The groups are shells around one centre, one inside the other: the same stretched ball of 7 dimensions in 8 sizes.
Some rows, each with its group after it:
[ -7  14   0   8   4  -3  -5  -5   6   1   4 -12   7   1  -4  -2   0  -4
  -3   7   1   7 -13]
K46
[ -2 -16  -2   0  13  -3  13  -1   2  -4   3   3 -17 -11  -2  -4   5   2
  -5  19   4 -10  -5]
K76
[-10  12 -14  10  -3   3   9   3  -7  10   0 -17   9   5  -1   2   9  -2
  12  -4   6  16 -11]
K275
[ -1   4   3   7  -5  -3  19   1  -1  13  -1   9   1 -13   9 -10   5   6
   2  -3  -1  -8  10]
K46
[ 13  -8   8 -11 -17   7  13   6 -11   4  -8  23   0   1  12   0   0   9
   8 -26  -8 -13  32]
K993
[  6   0  13  -8  -4   5  -6  -6   2  -9  -5   8  10  12  -2   7   0  -1
  -2 -16 -10  -1  10]
K274
[  6   2  -2   6  -9   1  19   3 -14  11   0   6  -9 -12   7  -6  -1  17
   3 -12   6 -14  21]
K171
[  8   5  11  -6  -7   0 -21  -5  -1 -13   0   1   9  11  -5   5 -11   3
  -8 -13  -2  -4  10]
K76
[-13 -10   0  -1  10  -7  -1   0  12  -3   1  -3  12   0  -1  -5  11 -15
  -1  19   0  11 -25]
K993
[ -5  12   9  -2  11   0  -5  -6  23  -2   3   0  -2   5  -3   1   1 -17
  -2  15 -18  10 -16]
K275
[ -1 -23   2  -4   0  -4  10   0  -8  -5  -6   8  11  -3   2  -3  10   5
  -3  -4   8  -7   4]
K274
[  1  18  -9   5  -5   9   1   0  -9   4   1 -16  -4  11  -5  10  -2   5
   9 -12   1   8   2]
K76
[ -9 -15 -13   6  -4  -2  25   8 -14  12  -4   0   9  -8   8  -7  18   5
  11  -2  13   1  -1]
K275
[ -8   3   8   3  12  -7   4  -5  20   2   5   4  -3 -10   2  -9   4 -11
  -6  23  -8   1 -16]
K76
[-11  32  -6   8   4   2 -15  -1  17   6   8 -22   3  11  -6   4  -4 -18
   6  12  -9  25 -26]
K275
[  9  15  14   1  -9   0   2  -4   3   5   0  13  -1  -5   6  -5  -8   8
  -4 -13 -10 -12  21]
K993
[ -1   7  13   1  11  -6  -5  -7  20  -3   7   6  -9  -9  -1  -7  -6  -7
 -11  20 -10  -5  -8]
K275
[  6 -17  -2  -5   8   1   3  -1  -7 -11   3   0 -21  -4  -6   3  -4   9
  -6   8   7 -14   5]
K993
[  1 -19   1  -4   1  -3   0  -1  -9 -11  -2   2   5   0  -3   0   3   7
  -6  -1  11  -8   3]
K274
[ -1  18  -9   8  -7   4   5   4  -7  11   3 -10  -3   1   2   1  -2   4
  10  -7   1   6   3]
K736
[-12  10  -1   8  17  -7   0  -3  22   4  10  -9 -11 -10  -2  -8   1 -14
  -4  33  -5   8 -27]
K524
[ -4  21  -6   6 -15   1   1   9  -2  16   1  -5  11   2   9  -5   0  -3
  13 -10  -2  11   1]
K993
[ -2 -13  13 -10   3  -3 -10  -6   9 -14  -4   8  18   9  -3   2   5  -9
  -7   0  -6   2  -6]
K171
[ -4  -1  -6   4  -9  -3   4   5 -11   5  -1  -4  13  -1   4  -4   5   5
   5  -7  10   3   1]
K274
[ 10 -19   7 -16 -19  -3 -16   8 -13 -11  -6  15  22   9   7  -1  -5   5
  -1 -21   6  -7  19]
K275
[-5 -7 -4  0  1 -1 13  5  1  7  0  4 -3 -7  6 -6  8 -4  6  8  0  1 -5]
K46
[ -2   5   5  -2  -1   2   2  -1   7   2  -2   4   5   4   2   0   4  -7
   4  -2 -10   5  -2]
K736
[  0   1   4  -1  -5  -5   0   6   5   6   2   9   2  -8   9 -10  -2  -3
   1   4  -3  -3   2]
K274
[  0  24  11  -4   1   6 -23  -9  16  -9   1  -8  10  22  -8  11  -7 -14
  -1  -6 -18  15  -9]
K275
[ -1   5  -2   4  10   5   1  -8   1  -6   3 -12 -11   5 -11   8   0   2
  -3   4   0   1  -6]
K76
[ -5  15 -12  11  -2   3  13   5  -6  14   3 -12  -7  -3   2  -1   3   3
  11   1   3   6  -3]
K736
[  8   1  10  -4  -7   4   8  -3  -4   0  -5  13   2   1   4   0   0   8
   0 -18  -7 -10  20]
K736
[ -2 -12 -17   3  -2   6  20   7 -21   4  -3  -9  -8  -1  -1   4  10  11
  11  -7  13  -1   4]
K171
[ -3 -23   2  -4   2 -11   4   5   2  -2   1  12   4 -13   7 -13   5  -1
  -5  14   7  -9  -3]
K524
[ -7 -10 -10   7   7   0  27   3  -7   8   0  -3 -12 -12   2  -4  13   5
   6   9   7  -3  -4]
K46
[ -3 -15 -11   3  -1  -2  24   9 -11  10   0   3 -10 -14   8  -8   9   7
   8   6  10  -7   3]
K274
[ -6  33   0   7   4   4 -17  -7  14   0   6 -21   5  15  -9   8  -5 -12
   2   3 -10  20 -19]
K524
[  0  -3  -2  -8 -11   0 -16   5  -6  -7  -3  -3  19  14   0   4  -1  -4
   4 -12   3   9  -1]
K524
[ -1 -15  15  -8   4  -6   3  -3  13  -6  -3  19   7  -6   5  -8   6  -7
  -8   8  -8  -7   0]
K524
[ -1   4  -6   3  -5  -1  -6   3  -7   0   3 -10   4   3  -2   0  -3   4
   1  -2   9   3  -2]
K736
[  2 -21   5  -9  13  -1  -1  -5   3 -16   1   4 -12   0  -7   3   0   1
 -10  12   1 -10  -3]
K171
[  1 -15   1  -5   9  -4 -15  -4  -3 -20   4  -7  -2   4 -11   4  -5   3
 -13  11  11  -5  -7]
K993
[  4  -3   5  -7   3  -3 -21  -2   4 -15   5  -3  -2   5  -7   2 -11  -1
  -9   7   2  -3  -4]
K274
[  6 -14  11 -10  -8  -5 -11   1  -4 -11  -4  13  15   3   3  -3  -3   3
  -6 -10   2  -9  12]
K46
[ -2  19  13  -3  15  -2 -33 -12  27 -17  10 -11  -3  12 -14   6 -14 -17
 -15  20 -14  10 -22]
K993
[  2   2   8  -8  -2  -4 -27  -1   8 -13   3  -1   9   9  -4   1 -11  -7
  -8   3  -3   3  -5]
K46
[  7  -1  11   0  -2   3  22  -5  -1   5  -4  18  -7  -9   7  -4   4  10
  -1 -10  -8 -16  21]
K171
[  3 -18 -12  -4  -2   2  11  10 -15   0   1   1 -16  -5   3   0   1   8
   6   2   9  -8   7]
K171
[ 0 -1 -8  0 -5 -2 -4  8 -6  2  4 -5 -2 -1  3 -3 -4  1  4  3  7  1 -1]
K736
[-2 23  0 12 -6  2 12 -2 -1 15  1 -4  2 -4  4 -3  1  5  5 -9 -4  2  6]
K76
[ -4   7   4   5   1  -3  14   1  10  12   2   9  -5 -13   9 -11   3  -3
   2   9  -8  -3   0]
K76
[  1 -17  12 -11  -4  -6 -11  -1   2 -12  -5  13  22   5   3  -3   3  -4
  -7  -5   0  -3   2]
K524
[-15  27  -9  15  17   2   9  -4  19  13   9 -21 -14  -3  -5   0   6 -15
   6  26  -9  18 -31]
K993
[  4  18  -2   7 -12   6  16   4  -9  16  -1   2  -6  -5   8  -2  -1  10
  11 -17  -4  -4  19]
K524
[  9 -30   2 -10 -16   2  19   7 -25  -2 -12  21  10  -2  10  -2  10  17
   5 -27   9 -17  30]
K171
[-10  15  -9   8   7   2   1  -1   6   4   4 -18  -2   5  -6   4   4  -9
   6  11  -1  16 -21]
K46
[ -8 -12   8   2  10 -10   5  -6  11  -4   1   6   9 -10   0 -10   9  -4
 -10  17   2  -4 -12]
K171
[  9   7  -9  -4 -13  10  -6   7 -16  -1   0  -7  -7  12  -1   9  -9   8
  10 -19   2   1  15]
K275
[ -8  17   3   7  12   0   3  -6  19   5   6  -6 -10  -3  -3  -2   1 -11
  -1  19 -12   8 -17]
K274
[ -6  17   7   0   7  -3 -21  -6  21  -6   6  -8   5   8  -6   1  -6 -16
  -6  15 -11  12 -20]
K46
[ -6  21  -6  13  11   4   8  -7   5   6   7 -18 -16  -1  -8   4   0   0
   2  11  -2   6 -12]
K76
[ -3  -6   3   6  -2  -6  16  -1  -5   6  -2   7   8 -12   6 -10   8   8
  -3  -1   6  -9   6]
K524
[  6   2   7  -3 -13   1  -3   0  -8  -1  -4   6  13   5   3   0  -2   7
   1 -20   0  -5  16]
K736
[-5  7 -4  1 -5  0 -2  4  2  4  1 -5  8  5  3 -1  3 -7  7  0 -1 10 -7]
K736

New rows. What belongs after each?
[  1  14  12  -2   2  -1 -19  -8  14  -9   3  -2   7   9  -5   2  -8  -8
  -8   2 -10   4  -6]
K736
[  6 -16   1  -3 -10  -3   1   2 -19  -7  -4   5  11  -1   1  -2   0  16
  -4 -15  14 -13  17]
K993
[ -2  13   8  -1  10  -1 -19  -8  18 -10   6  -8  -1   9  -9   4  -7 -12
  -8  12 -10   7 -15]
K736
[  6 -13   6  -6  -8   1  18   5  -6   5  -5  21  -2  -8  12  -6   5   6
   5 -10  -4 -13  20]
K76
[ -4  22   5  -1   2  -4 -30  -2  19  -6   9 -12   6  10  -6   1 -13 -16
  -5  13  -9  14 -19]
K524
[ -3  -8 -17   0   0   1   1  10 -12   0   3 -13 -10   1  -2   2   0   2
   8   7  12   4  -7]
K524
[ -1  11 -15  11  -6   5  16   6 -14  14   3 -11 -12  -5   2   0   1  11
  11  -5   8   0   6]
K76
[  0 -22   2 -10 -10  -1   3   4 -12  -6  -9  10  23   7   5   0  11   2
   4 -17   6  -1   8]
K993
[  6 -30  -1  -9  -4  -3   4   6 -16 -10  -3  10  -1  -5   2  -3   1  12
  -4  -4  13 -16  13]
K76
[ 0  6  5  2  6 -1 -9 -8  3 -9  3 -8  0  4 -9  3 -5  2 -9  4  1 -1 -4]
K76
[ -3 -20  -7   2  10   3  26  -3 -13  -2  -4  -1 -11  -5  -4   3  14  10
   1   2   9  -8   1]
K993
[-7 -2 -8  7 -7 -2 21  8 -8 15 -2  1  7 -8 10 -8 13  2 11 -3  6  3  0]
K76
[  4 -22  15 -13   6  -3   6  -3   9  -9  -4  23  -4  -5   4  -4   4  -3
  -8   6  -9 -14   7]
K993
[  5   7  -3   0  -4  12  16   0  -8   5  -3   0 -12   6   1   8   3   6
  11 -15  -7  -1  13]
K993
[  1   0   9  -6  -5   0  -7  -3   2  -6  -4   5  16  10   0   2   1  -3
  -1 -11  -5   3   3]
K736
[ -9  13 -11  13   9   0  10  -1   2   8   7 -18 -12  -5  -5  -1   3   0
   3  15   4   7 -15]
K736
[  8  -7   3  -5  -9   0  -2   3 -11  -4  -1   6   1   0   3  -1  -5  11
  -2 -12   6 -11  17]
K736
[ -5   7 -10  14   1   3  32   1  -8  18   0  -4 -11 -12   4  -4  11   9
  10  -1   3  -2   3]
K76
[-8 18 -6 16 -2  2 26  0 -2 21  0 -5 -1 -9  6 -6 10  3 10 -2 -1  4 -1]
K524
[ -7 -28  -2  -8   9 -10  -3   6   6  -9   3   5   0  -8   1  -8   5  -9
  -6  26   7  -2 -17]
K993
[  6 -15   3  -8 -14  -1   4   7 -13  -1  -6  14  13   0   9  -4   3   7
   3 -17   5  -8  18]
K736
[  3  19  -3   4  -9   8  12   3  -4  13  -1   0  -6   2   6   2   0   3
  12 -15  -9   3  12]
K524
[-10  40 -10  13   6   4 -12  -1  15   9  11 -28  -8   8  -7   5  -7 -15
   8  15  -8  24 -26]
K993
[-5 18 -1  7 -5 -1  9  4  8 16  3  1  2 -6  9 -8  3 -6  9  2 -8  7 -3]
K524
[-10  -2 -10   7   5  -3   5   2  -2   3   3 -13   3  -2  -3  -2   8  -2
   3  11   9   8 -16]
K736
[  7 -11   2 -11 -17   0  -1  11  -9   0  -5  15   9   3  11  -3  -1   3
   7 -16   0  -5  17]
K524
[  0  -3 -12   6  -3   1   8   4 -17   2   2 -11  -6  -3  -2   0   1  12
   3  -3  15  -4   4]
K76
[  0  23 -12  14  -9  10  24   3 -13  21   0 -10 -11  -3   4   2   3  11
  16 -15   0   2  12]
K993
[-13  -1 -15   6   1  -6  -4   8  -1   4   5 -17   9   0   0  -4   6  -8
   6  16  12  15 -24]
K993
[ -3 -25 -11  -3 -10  -1  25  13 -18   9  -7  10   6  -8  12  -7  16   7
  13  -8  12  -5   9]
K993
[  5  -8  17 -17  -5  -2 -19  -2  11 -14  -4  16  17  12   2   1  -4 -10
  -6  -6 -12   0   3]
K171
[  4   0  -4  -7 -18   5  -2  10 -12   3  -5   3  11  10   7   2   0   2
  12 -21   0   4  12]
K171
[ -4  -8  13  -1   5 -12   2  -1  16   0   2  16   6 -14   8 -15   3  -6
 -10  18  -4  -8  -5]
K993
[-10  -3  -5   6  12  -4   1  -4   4  -4   4 -13   0  -1  -7   0   6  -4
  -4  17   7   6 -20]
K46
[ -1  -9 -14   0   8   5   9   3  -9  -3   3 -12 -20   1  -7   7   3   3
   5   9   7   0  -6]
K275
[  5   6  -5  -6 -17   8  -8   7 -13   0  -4  -5  12  17   2   8  -2   2
  12 -24   0   8  10]
K275
[  3 -26  -2  -5   5  -6   6   4  -9  -8   2   7 -14 -12   1  -6  -1  10
  -8  12  13 -18   5]
K993
[  7   8  -2  -6 -13   8 -13   3 -11  -5  -3  -6   7  18  -2  10  -7   3
   7 -22  -1   5  11]
K76
[  0 -17 -11   4 -10  -5  17  11 -22   7  -1   3   2 -13   9 -10   6  16
   5  -5  20 -11  11]
K275
[  6  10   2  -2  -7   7  -4  -3  -7  -3  -2  -4   2  12  -3   8  -5   5
   3 -18  -3   1  11]
K736
[  3   8  -5  -1 -14   2  -9   6 -11   1   0  -5   8   8   2   2  -5   4
   7 -15   4   4   7]
K46
[ -6 -29   1  -1   5 -13  12   3  -2  -2  -1  11   8 -16   6 -14  11   2
  -7  15  13 -10  -5]
K993
[ -5   4 -11   7  -4   2  16   7  -8  13   0  -6  -2  -4   5  -3   7   2
  12  -1   4   5  -1]
K736
[  0   8   6  -2  17   4 -10 -11  15 -12   6  -8 -18   7 -13   9  -7  -8
  -8  16 -11   2 -12]
K993
[ -4   6   9  -4   6 -10 -32  -4  18 -14   8  -6   9   5  -6  -3 -12 -13
 -13  19  -2   6 -20]
K993
[ 17  -8  16 -18 -12   7 -18  -5  -9 -20  -8  13  10  19  -3  12 -10   8
  -5 -30  -7 -10  27]
K993
[  8  -3  11  -8  -1  -5 -20  -2   6 -13   4   7  -2   0  -2  -3 -14   2
 -13   5  -1 -11   6]
K993
[ -1 -19   0  -3   3   0  23   2  -3   3  -4  13  -7 -10   6  -5  12   2
   3   4   0  -9   5]
K76
[  6  -7   7  -8  -4  -1 -15  -2  -4 -14  -1   3   8   8  -4   3  -7   4
  -7  -8   2  -6   8]
K736
[ -2  16   2  -2 -13   1 -12   4   5   5  -1  -1  19  11   5   0  -2  -9
   8 -11  -8  13  -2]
K275
[ 10  -9   5 -11 -12   4   7   7  -7   1  -5  19  -4  -1  10  -2  -2   6
   6 -15  -6 -12  23]
K171
[ -2   5   2   5 -11  -7  -2   4  -4   7   1   2  17  -5   8 -10  -1   4
   0  -6   6  -1   5]
K993
[  0  16  -3  -3   4   3 -24  -1   9  -9   8 -16  -7  13 -10   8 -12 -10
  -1   9  -5  12 -14]
K76
